The rows of each matrix lie in a flat space through zero, up to rounding. After each matrix: how many dimensions does the smallest such space have?
In the rows, 128 means zero.

[[129 110 157 156 153  66  92 127 130 134 129 120 132 108 126 148 123 115
  111 158 143 111 154 146 150]
 [110 103 140 126 158  78 114 108 130 138 136 127 139  94 130 161 125 137
  117 163 166  95 144 151 131]
 [157 140 145 165 117 117  97 161 121 106 120 123 102 150 105  89 118  99
  108 108  81 148 138 118 151]
 [156 126 165 182 138  70  71 159 122 108 122 118 103 132 100 103 113  92
   93 131  93 131 156 133 165]
 [153 158 117 138  92 183 139 156 124 113 117 127 112 171 122  84 131 112
  138  84  77 170 112 100 130]
 [ 66  78 117  70 183  75 148  60 135 159 153 139 165  50 148 212 130 182
  129 196 234  51 133 172  97]
 [ 92 114  97  71 139 148 168  90 129 138 142 141 144  99 138 157 132 170
  140 141 174  96 109 138  92]
 [127 108 161 159 156  60  90 125 133 141 128 117 138 106 133 157 126 113
  115 165 150 111 157 148 153]
 [130 130 121 122 124 135 129 133 122 114 130 133 115 129 113 111 122 131
  118 117 115 125 123 125 123]
 [134 138 106 108 113 159 138 141 114  94 131 141  95 136  93  81 114 138
  109  93  93 127 110 117 112]
 [129 136 120 122 117 153 142 128 130 131 126 129 132 139 136 125 133 130
  140 118 124 140 119 120 122]
 [120 127 123 118 127 139 141 117 133 141 129 128 142 127 143 144 136 135
  142 134 144 129 124 128 122]
 [132 139 102 103 112 165 144 138 115  95 132 142  97 137  96  82 116 141
  112  92  95 127 107 116 108]
 [108  94 150 132 171  50  99 106 129 136 139 127 137  81 124 167 119 135
  105 176 173  81 153 160 137]
 [126 130 105 100 122 148 138 133 113  93 136 143  96 124  90  88 112 145
  104 101 104 113 111 124 108]
 [148 161  89 103  84 212 157 157 111  81 125 144  82 167  88  47 116 134
  118  57  57 155  91  95 104]
 [123 125 118 113 131 130 132 126 122 114 133 136 116 119 112 116 120 139
  116 122 125 115 122 130 118]
 [115 137  99  92 112 182 170 113 131 138 130 135 141 135 145 134 139 150
  155 115 140 135 104 118 102]
 [111 117 108  93 138 129 140 115 118 109 140 142 112 105 104 118 116 155
  109 125 136  97 117 136 105]
 [158 163 108 131  84 196 141 165 117  93 118 134  92 176 101  57 122 115
  125  66  56 169 104  95 123]
 [143 166  81  93  77 234 174 150 115  93 124 144  95 173 104  57 125 140
  136  56  66 163  84  90  97]
 [111  95 148 131 170  51  96 111 125 127 140 129 127  81 113 155 115 135
   97 169 163  80 152 159 136]
 [154 144 138 156 112 133 109 157 123 110 119 124 107 153 111  91 122 104
  117 104  84 152 131 115 145]
 [146 151 118 133 100 172 138 148 125 117 120 128 116 160 124  95 130 118
  136  95  90 159 115 107 127]
 [150 131 151 165 130  97  92 153 123 112 122 122 108 137 108 104 118 102
  105 123  97 136 145 127 153]]
  3

[[161 162 109 151 162 135 104 142 133 109 125 138 128 121 124 170  82 142
  122 148 120 129 131  96 165]
 [162 134 153 128 160 112 122 121 148 148 145 184 125 128 150 123  62 137
  157 122 130 108 152 111 123]
 [109 153 106  90 140 112 136  92 168 137  99 187 145  97 166 116 130 124
   91 110 158 116 147 138 139]
 [151 128  90  84  97 124 127  92 153 108 135 140 141 123 134  97  95 111
   83 102 145 126 127 141 135]
 [162 160 140  97 116 135 143  80 154 169 120 180 131 126 146  87  52 118
  102 106 149 120 126  99 138]
 [135 112 112 124 135 109 115 138 145 113 147 143 133 136 150 142 123 129
  123 136 130 111 149 126 124]
 [104 122 136 127 143 115 122 126 126 132 112 168 152 119 146 119 163 136
  151 130 126 142 142 135 116]
 [142 121  92  92  80 138 126 100 152  85 149  78 120 138 127 119  78 137
   78  71 155 131 100 157 142]
 [133 148 168 153 154 145 126 152  70 165 121 106 131 143  73 139 171 103
  194 186 113 144 123 140  96]
 [109 148 137 108 169 113 132  85 165 161 103 229 163 119 168 106 115 125
  128  98 139 118 168 131 125]
 [125 145  99 135 120 147 112 149 121 103 123  96 138 115  82 158 173 119
  118 154 127 153 127 133 153]
 [138 184 187 140 180 143 168  78 106 229  96 168 121 167 122 105  78  93
  144 141 114  92 115 107  91]
 [128 125 145 141 131 133 152 120 131 163 138 121 113 161 116 124 122 105
  117 133 110  98 128 112 112]
 [121 128  97 123 126 136 119 138 143 119 115 167 161  84  91 116 190  91
  113 141 118 147 180 130 167]
 [124 150 166 134 146 150 146 127  73 168  82 122 116  91 120  96 120 109
  156 127 136 137 123 145 139]
 [170 123 116  97  87 142 119 119 139 106 158 105 124 116  96 105  85 117
  122 101 149 143 127 148 144]
 [ 82  62 130  95  52 123 163  78 171 115 173  78 122 190 120  85 151 136
   97  37 125 121  93 178  70]
 [142 137 124 111 118 129 136 137 103 125 119  93 105  91 109 117 136 113
  135 151 145 128 111 154 127]
 [122 157  91  83 102 123 151  78 194 128 118 144 117 113 156 122  97 135
   46  93 163 105 112 120 149]
 [148 122 110 102 106 136 130  71 186  98 154 141 133 141 127 101  37 151
   93  27 131 130 118 145 144]
 [120 130 158 145 149 130 126 155 113 139 127 114 110 118 136 149 125 145
  163 131 139 125 134 134 131]
 [129 108 116 126 120 111 142 131 144 118 153  92  98 147 137 143 121 128
  105 130 125  89 114 134 108]
 [131 152 147 127 126 149 142 100 123 168 127 115 128 180 123 127  93 111
  112 118 134 114 113 118 114]
 [ 96 111 138 141  99 126 135 157 140 131 133 107 112 130 145 148 178 154
  120 145 134 134 118  97 132]
 [165 123 139 135 138 124 116 142  96 125 153  91 112 167 139 144  70 127
  149 144 131 108 114 132 105]]
  12

[[ 69  19 131  90  91  90 109 106 127  95 163 133 139 146 142 116 127 126
  132  72  67  83 166 155 134]
 [ 19  70 210  92 119 164 114 176 170 134 124 166 154 133 157 117 151 111
  188  39 174 142 128  77 161]
 [131 210 118 158  91 156 148 144  78  94 164  43 108 159 165 159  74 149
  138 197  98 201  86 119 144]
 [ 90  92 158 100 142  97  85  91 196 189  78 129  52  71 157  56 114 119
   85 159 218 139 147 192 148]
 [ 91 119  91 142 106 118 111 119 114 107 153  77 142 129 149 159 113  89
  178 138  76 128 209 149  87]
 [ 90 164 156  97 118  33 204 115  93 111 216  50 109 158 171 122  88  66
  155  53 180 139 148 163 113]
 [109 114 148  85 111 204  32 140 142 144  79 144  57 105  98 111 138 145
  101 144 122  63 119 241 148]
 [106 176 144  91 119 115 140 115 117 121 132 109 161 103 112  62  86 124
   68 102 158 146  64 156 115]
 [127 170  78 196 114  93 142 117  56 132 106  46 195 169 138 104  95 136
  145 128 184 122 241 149  82]
 [ 95 134  94 189 107 111 144 121 132 157 132 143 135 198 175 205 104 177
  166 178 130 124 159 146 172]
 [163 124 164  78 153 216  79 132 106 132 164 147 119 141 107  88 158 137
  141 176 107 126  78 164 126]
 [133 166  43 129  77  50 144 109  46 143 147  79  98 123 150 188 127 145
  140 107 148 103 138 160 139]
 [139 154 108  52 142 109  57 161 195 135 119  98  62  72 170 107  75 148
  138 138 151 142 121 179 196]
 [146 133 159  71 129 158 105 103 169 198 141 123  72 114 107 137  79 141
  142  95 138 105 178 162 156]
 [142 157 165 157 149 171  98 112 138 175 107 150 170 107 168  69 128 114
  115  98 156 149 108 112  96]
 [116 117 159  56 159 122 111  62 104 205  88 188 107 137  69  60 163 110
  158  91 181 126 164 148  86]
 [127 151  74 114 113  88 138  86  95 104 158 127  75  79 128 163 132  95
  186 171 141 115 135 137 132]
 [126 111 149 119  89  66 145 124 136 177 137 145 148 141 114 110  95 109
  131  89 192 166 122 140 104]
 [132 188 138  85 178 155 101  68 145 166 141 140 138 142 115 158 186 131
  167 143 157 150 144 102 107]
 [ 72  39 197 159 138  53 144 102 128 178 176 107 138  95  98  91 171  89
  143 128  57 130 134  82 160]
 [ 67 174  98 218  76 180 122 158 184 130 107 148 151 138 156 181 141 192
  157  57  84 162  97  72 189]
 [ 83 142 201 139 128 139  63 146 122 124 126 103 142 105 149 126 115 166
  150 130 162 135  91 179 183]
 [166 128  86 147 209 148 119  64 241 159  78 138 121 178 108 164 135 122
  144 134  97  91  91  65 120]
 [155  77 119 192 149 163 241 156 149 146 164 160 179 162 112 148 137 140
  102  82  72 179  65  45 102]
 [134 161 144 148  87 113 148 115  82 172 126 139 196 156  96  86 132 104
  107 160 189 183 120 102  65]]
  23

[[ 57 132 124 140 175 121 102 154 131  99 135  74 128 155 102  97 122 142
  123 123 139 108 185 149 143]
 [132 116 137  98 114 143 123 115 100 119 126 125 123 119 155 122 126 148
  124 128 123 147 124 127  89]
 [124 137 139 173 165 114 127  97 128 103 155 131 143 151 165 102  75 116
  147 172 105 124 142 160 141]
 [140  98 173  83 114 131  96 112 112  99 111 127 151 166 109 127 139 150
  157 113 146 104 108 133 124]
 [175 114 165 114 131 129 128  96 122 121 141 130 110 128 138 136 150 117
  132 130 116 159 117 142 114]
 [121 143 114 131 129 108 125 124 117 131 133  95 163 121 132 150 120 121
  157 153 104 153 111 133 124]
 [102 123 127  96 128 125  84 130 105 136 142 129 151 175 117 133 138 160
  118  91 123 128 126 145 138]
 [154 115  97 112  96 124 130  98 122 133 145 175  74 147 131 125 153 158
  120 129 116 148 103 140 155]
 [131 100 128 112 122 117 105 122 122 145 143 113 157 172 117 128 108 129
  146 133 141  74 153 112 119]
 [ 99 119 103  99 121 131 136 133 145  73  91  98  88  97 128 116 199 155
  122 169 118 169 136 141 136]
 [135 126 155 111 141 133 142 145 143  91  47 138 147 116 133 140 176 124
  140 157 145 115 113 113 160]
 [ 74 125 131 127 130  95 129 175 113  98 138  93 160 137 129 135 102 139
  122 125 123 120 128 144  66]
 [128 123 143 151 110 163 151  74 157  88 147 160 117 114 142  77  67  99
  144 188 138 106 145 141  83]
 [155 119 151 166 128 121 175 147 172  97 116 137 114  76 159 121 132  98
  107 154 121 131 126 127  97]
 [102 155 165 109 138 132 117 131 117 128 133 129 142 159  34 154 125  94
  153  90 163 126 106 148 114]
 [ 97 122 102 127 136 150 133 125 128 116 140 135  77 121 154  89 130 148
   86 138 127 136 176 137 112]
 [122 126  75 139 150 120 138 153 108 199 176 102  67 132 125 130 126 123
   82 102 133 123 198 104 111]
 [142 148 116 150 117 121 160 158 129 155 124 139  99  98  94 148 123 112
  127  96 147 129 102 107 131]
 [123 124 147 157 132 157 118 120 146 122 140 122 144 107 153  86  82 127
  119 117 132 106 154 123 116]
 [123 128 172 113 130 153  91 129 133 169 157 125 188 154  90 138 102  96
  117  73 150  93 148 122  91]
 [139 123 105 146 116 104 123 116 141 118 145 123 138 121 163 127 133 147
  132 150  85 155 108 146 151]
 [108 147 124 104 159 153 128 148  74 169 115 120 106 131 126 136 123 129
  106  93 155 132 162 103 109]
 [185 124 142 108 117 111 126 103 153 136 113 128 145 126 106 176 198 102
  154 148 108 162  86 132 165]
 [149 127 160 133 142 133 145 140 112 141 113 144 141 127 148 137 104 107
  123 122 146 103 132 107 101]
 [143  89 141 124 114 124 138 155 119 136 160  66  83  97 114 112 111 131
  116  91 151 109 165 101  49]]
  13

[[ 45 123 118 134  88 140 172 136 129 123 124 138 130 128 140  91 134 126
  124 138 159 113 109 130 116]
 [123 118 142  90 127 120 140 145 118  99 125 139 156  68 147 198 162 179
  104 139 111 156 190 165 126]
 [118 142  87 120  94 135 178 134 135 110 116 113 148 163 106 123 130  97
  155 114 101  60 112 131 102]
 [134  90 120 145 119 108  82  87 131 118 158 172 151 110 116 120 142 121
  186 132 105 160 115  92 138]
 [ 88 127  94 119  98 109 112 100  89 130 135  99 159 118  75  92 115 143
  129 130 105 151 112 133 117]
 [140 120 135 108 109  36 113 143 115 137 100 148 115 138 135 110 138  93
  145 121 129 133 100 102 128]
 [172 140 178  82 112 113 115 180 112  97 174 169 118 191 133 116  79 109
  145 129 114  84 147 149 196]
 [136 145 134  87 100 143 180 105 108 139  96 130 143 140 114 102  83 134
   97  99 131 151 137 145 135]
 [129 118 135 131  89 115 112 108 118 158 121  93 137  96 154 178 149 149
  107 134 110 148 163 117  30]
 [123  99 110 118 130 137  97 139 158  68 135 118 124 110 134 133 170  98
  106 122 150 144 161 115  93]
 [124 125 116 158 135 100 174  96 121 135  36 111 129 111  90 133 140 104
  149 146  91  91  75 112  96]
 [138 139 113 172  99 148 169 130  93 118 111  87  95 125  96 110 134 139
  172 148 110 113  85 108 131]
 [130 156 148 151 159 115 118 143 137 124 129  95  55 168 127 106  95 169
  173  89 134 114 122  87 141]
 [128  68 163 110 118 138 191 140  96 110 111 125 168 104 127 137 127 135
  103 109  80 115 145 144 119]
 [140 147 106 116  75 135 133 114 154 134  90  96 127 127 144 143 142 169
  111 130 111 156 136 135  88]
 [ 91 198 123 120  92 110 116 102 178 133 133 110 106 137 143 110 173 108
  135 149 113 109 107 109  79]
 [134 162 130 142 115 138  79  83 149 170 140 134  95 127 142 173 165 146
   98 187  94  93  82 148 148]
 [126 179  97 121 143  93 109 134 149  98 104 139 169 135 169 108 146  82
  117 107 142 158 178 107 134]
 [124 104 155 186 129 145 145  97 107 106 149 172 173 103 111 135  98 117
  130 134 127 153 107 133 131]
 [138 139 114 132 130 121 129  99 134 122 146 148  89 109 130 149 187 107
  134 121 124 115 101 124 137]
 [159 111 101 105 105 129 114 131 110 150  91 110 134  80 111 113  94 142
  127 124  92 153 142 123  68]
 [113 156  60 160 151 133  84 151 148 144  91 113 114 115 156 109  93 158
  153 115 153 125 151 122 167]
 [109 190 112 115 112 100 147 137 163 161  75  85 122 145 136 107  82 178
  107 101 142 151 104 114 115]
 [130 165 131  92 133 102 149 145 117 115 112 108  87 144 135 109 148 107
  133 124 123 122 114  15  99]
 [116 126 102 138 117 128 196 135  30  93  96 131 141 119  88  79 148 134
  131 137  68 167 115  99  51]]
  22

[[133 153 120 132 125 180  98 111 128 107 164 118 134 126  66  91 124 142
   91 151 187 125 157 132 116]
 [153 104 129 118 149 120 142 130 122 110  92 137 115 158 161 144 163  94
  148 126 138 143 131 138 161]
 [120 129 122 111 109 109 111 120 132 123 119 133 136 124 143 140 128 114
  129 126 126 130 133 122 144]
 [132 118 111 111 103 128 140 112 119 134 118 131 145 117 151 150 126 110
  112 123 122 129  81 111 112]
 [125 149 109 103 144 227 151 153 122 134 128 122 113 145 120 137 110 128
   96 151 145 138 138 132  96]
 [180 120 109 128 227 183 221 123 110 128 112 119  89 174 151 106 180 112
  135 151 190 137 132 130 124]
 [ 98 142 111 140 151 221 128 133 124 139 168 128 106 116  69 112 115 156
   71 153 162 136 121 133  83]
 [111 130 120 112 153 123 133 127 133 137 125 127 100 139 142 129 144 127
  135 126 129 139 153 123 153]
 [128 122 132 119 122 110 124 133 130 126 113 131 126 135 147 141 132 118
  142 120 113 132 132 129 144]
 [107 110 123 134 134 128 139 137 126 141 119 144 121 113 146 150 123 120
  120 123 109 135  95 128 118]
 [164  92 119 118 128 112 168 125 113 119  77 146 144 139 191 168 152  78
  142 126 125 133  74 126 130]
 [118 137 133 131 122 119 128 127 131 144 146 115 124 124 117 118 119 153
  131 119 107 123 129 120 119]
 [134 115 136 145 113  89 106 100 126 121 144 124 133 124 105 114 150 139
  132 119 132 125 115 124 139]
 [126 158 124 117 145 174 116 139 135 113 139 124 124 127 110 103 104 122
  110 135 165 130 182 135 136]
 [ 66 161 143 151 120 151  69 142 147 146 191 117 105 110  44  96  98 198
  107 135 113 125 177 137 115]
 [ 91 144 140 150 137 106 112 129 141 150 168 118 114 103  96  98 107 171
  127 114 109 120 149 123 124]
 [124 163 128 126 110 180 115 144 132 123 152 119 150 104  98 107  70 136
   96 128 140 117 147 129  97]
 [142  94 114 110 128 112 156 127 118 120  78 153 139 122 198 171 136  67
  129 115 123 140  79 123 139]
 [ 91 148 129 112  96 135  71 135 142 120 142 131 132 110 107 127  96 129
  109 121 124 134 166 130 145]
 [151 126 126 123 151 151 153 126 120 123 126 119 119 135 135 114 128 115
  121 112 144 136 126 124 130]
 [187 138 126 122 145 190 162 129 113 109 125 107 132 165 113 109 140 123
  124 144 168 126 134 135 110]
 [125 143 130 129 138 137 136 139 132 135 133 123 125 130 125 120 117 140
  134 136 126 121 147 130 121]
 [157 131 133  81 138 132 121 153 132  95  74 129 115 182 177 149 147  79
  166 126 134 147 198 145 195]
 [132 138 122 111 132 130 133 123 129 128 126 120 124 135 137 123 129 123
  130 124 135 130 145 120 139]
 [116 161 144 112  96 124  83 153 144 118 130 119 139 136 115 124  97 139
  145 130 110 121 195 139 149]]
  9

[[198 106  79 150 137  92 100 121 184 118  99 137 133 133 151  85 157 124
  187 137 150 113 102 133 151]
 [106 114 166  77 105  71 157 107  97 138 143 117 157 174 103 142 100  95
  129 135 168 174 129 114 170]
 [ 79 166 113 126 142 138 139 127 101 166 166 132 117  91 115 163 144 113
   64 142 100 131 126 147 135]
 [150  77 126 136 110 182  75 128 113  99  66 131 138 187 172 154 180 150
   96 134 192 142 120 140  74]
 [137 105 142 110 113 122 111 187  91  85 109 141 111 116 106 138 145 149
   90 148 108 142 130 146 132]
 [ 92  71 138 182 122 138 109 168 155 166  87 114 112 166  70  81 174 122
   92 106 133 129 163 159 107]
 [100 157 139  75 111 109 163 131 126 131 184  85 126 120 139 183 115 124
  121 140 102 177  87 136 116]
 [121 107 127 128 187 168 131 104 119 149 130 160 112 129 116 119 155 154
   87 155 105  98  94 134 131]
 [184  97 101 113  91 155 126 119 118 157 117 164 178 178 139 103 135 143
  233 115 174 133 115 146 143]
 [118 138 166  99  85 166 131 149 157 166 122 147 152 205  78 109  89 147
  161  95 156 166 126 154 155]
 [ 99 143 166  66 109  87 184 130 117 122 136 111 132 138 109 148  62  94
  140 100  69 162 125 131 119]
 [137 117 132 131 141 114  85 160 164 147 111 166 140 130  83  82 140 133
  127 140 147 150 133 131 209]
 [133 157 117 138 111 112 126 112 178 152 132 140 111 155 103  99 135 112
  137 140 122 135 114 134 193]
 [133 174  91 187 116 166 120 129 178 205 138 130 155  92 134  99 167 115
  128 191 177 189  64 136 133]
 [151 103 115 172 106  70 139 116 139  78 109  83 103 134 126 119 138 106
  173  89  68  96 159  77  94]
 [ 85 142 163 154 138  81 183 119 103 109 148  82  99  99 119 107 101 105
   61 131 124  98 167 112  83]
 [157 100 144 180 145 174 115 155 135  89  62 140 135 167 138 101 154 132
  139 107 104 134  88 127  78]
 [124  95 113 150 149 122 124 154 143 147  94 133 112 115 106 105 132 108
  129 123 121 110 138 176 120]
 [187 129  64  96  90  92 121  87 233 161 140 127 137 128 173  61 139 129
  245 104  84 119 135 115 158]
 [137 135 142 134 148 106 140 155 115  95 100 140 140 191  89 131 107 123
  104  58 115 107 113 149  97]
 [150 168 100 192 108 133 102 105 174 156  69 147 122 177  68 124 104 121
   84 115 206 108 126 132 110]
 [113 174 131 142 142 129 177  98 133 166 162 150 135 189  96  98 134 110
  119 107 108 117  86 144 162]
 [102 129 126 120 130 163  87  94 115 126 125 133 114  64 159 167  88 138
  135 113 126  86 228  83 129]
 [133 114 147 140 146 159 136 134 146 154 131 131 134 136  77 112 127 176
  115 149 132 144  83 105 103]
 [151 170 135  74 132 107 116 131 143 155 119 209 193 133  94  83  78 120
  158  97 110 162 129 103 211]]
  17

[[142  93 137 131 133  99 139 114 112 135 113 128 135 128 108 116  92 117
  128 127 143 140 141 143 160]
 [ 93 231 138 119 111 154 183  99 142 134 169 154 126 138 200 105 163 106
  167 167 141 141 129 127 111]
 [137 138 138 119 137 132 116 109 111 130 126 144 136 138 134 125 127  81
  159 150 145 145 144 161 130]
 [131 119 119 196 118  96 141 167 132 112 113 114 102  86 130  97 130 167
  115 115  89  90 136  80 106]
 [133 111 137 118 124 127 103 144 135 139 103 106 127 112 103 133 149 139
  128 114 125 126 124 118 127]
 [ 99 154 132  96 127 165 127 120 136 145 107 143 115 115 156 120 148 119
  154 124 149 141 140 143  89]
 [139 183 116 141 103 127  63 178 176  85 127  80 129 102 154 202 174 176
  146 154 105 102  75  72  43]
 [114  99 109 167 144 120 178 160  99 123 155 143 115  91  96  80 117 145
  103  74 123 106 174 120 165]
 [112 142 111 132 135 136 176  99 122 120 139 166 112 134 182 122  59 112
  140 135 151 121 164 147 124]
 [135 134 130 112 139 145  85 123 120 120 115 137 136 131 133 148 136  95
  160 147 146 145 131 160  94]
 [113 169 126 113 103 107 127 155 139 115 152 119 132 115 133 150 168 162
   93 114 125 126  90  87 127]
 [128 154 144 114 106 143  80 143 166 137 119  90 136 143 119 148 215 160
  116 146  89 132  59  93  92]
 [135 126 136 102 127 115 129 115 112 136 132 136 138 140 119 134 118 102
  121 125 145 139 135 143 167]
 [128 138 138  86 112 115 102  91 134 131 115 143 140 175 153 158 123 119
  102 158 135 159  75 140 116]
 [108 200 134 130 103 156 154  96 182 133 133 119 119 153 205 136 141 150
  157 185 111 126  90 103  74]
 [116 105 125  97 133 120 202  80 122 148 150 148 134 158 136 123  44 127
  104 113 163 139 148 148 202]
 [ 92 163 127 130 149 148 174 117  59 136 168 215 118 123 141  44 166  49
  131 107 147 150 190 181 153]
 [117 106  81 167 139 119 176 145 112  95 162 160 102 119 150 127  49 152
   80  88 117  81 165 111 144]
 [128 167 159 115 128 154 146 103 140 160  93 116 121 102 157 104 131  80
  228 158 163 137 183 152 120]
 [127 167 150 115 114 124 154  74 135 147 114 146 125 158 185 113 107  88
  158 177 139 143 132 144 130]
 [143 141 145  89 125 149 105 123 151 146 125  89 145 135 111 163 147 117
  163 139 142 133 125 131 148]
 [140 141 145  90 126 141 102 106 121 145 126 132 139 159 126 139 150  81
  137 143 133 141 127 150 153]
 [141 129 144 136 124 140  75 174 164 131  90  59 135  75  90 148 190 165
  183 132 125 127 112 102  76]
 [143 127 161  80 118 143  72 120 147 160  87  93 143 140 103 148 181 111
  152 144 131 150 102 136 126]
 [160 111 130 106 127  89  43 165 124  94 127  92 167 116  74 202 153 144
  120 130 148 153  76 126 113]]
  10
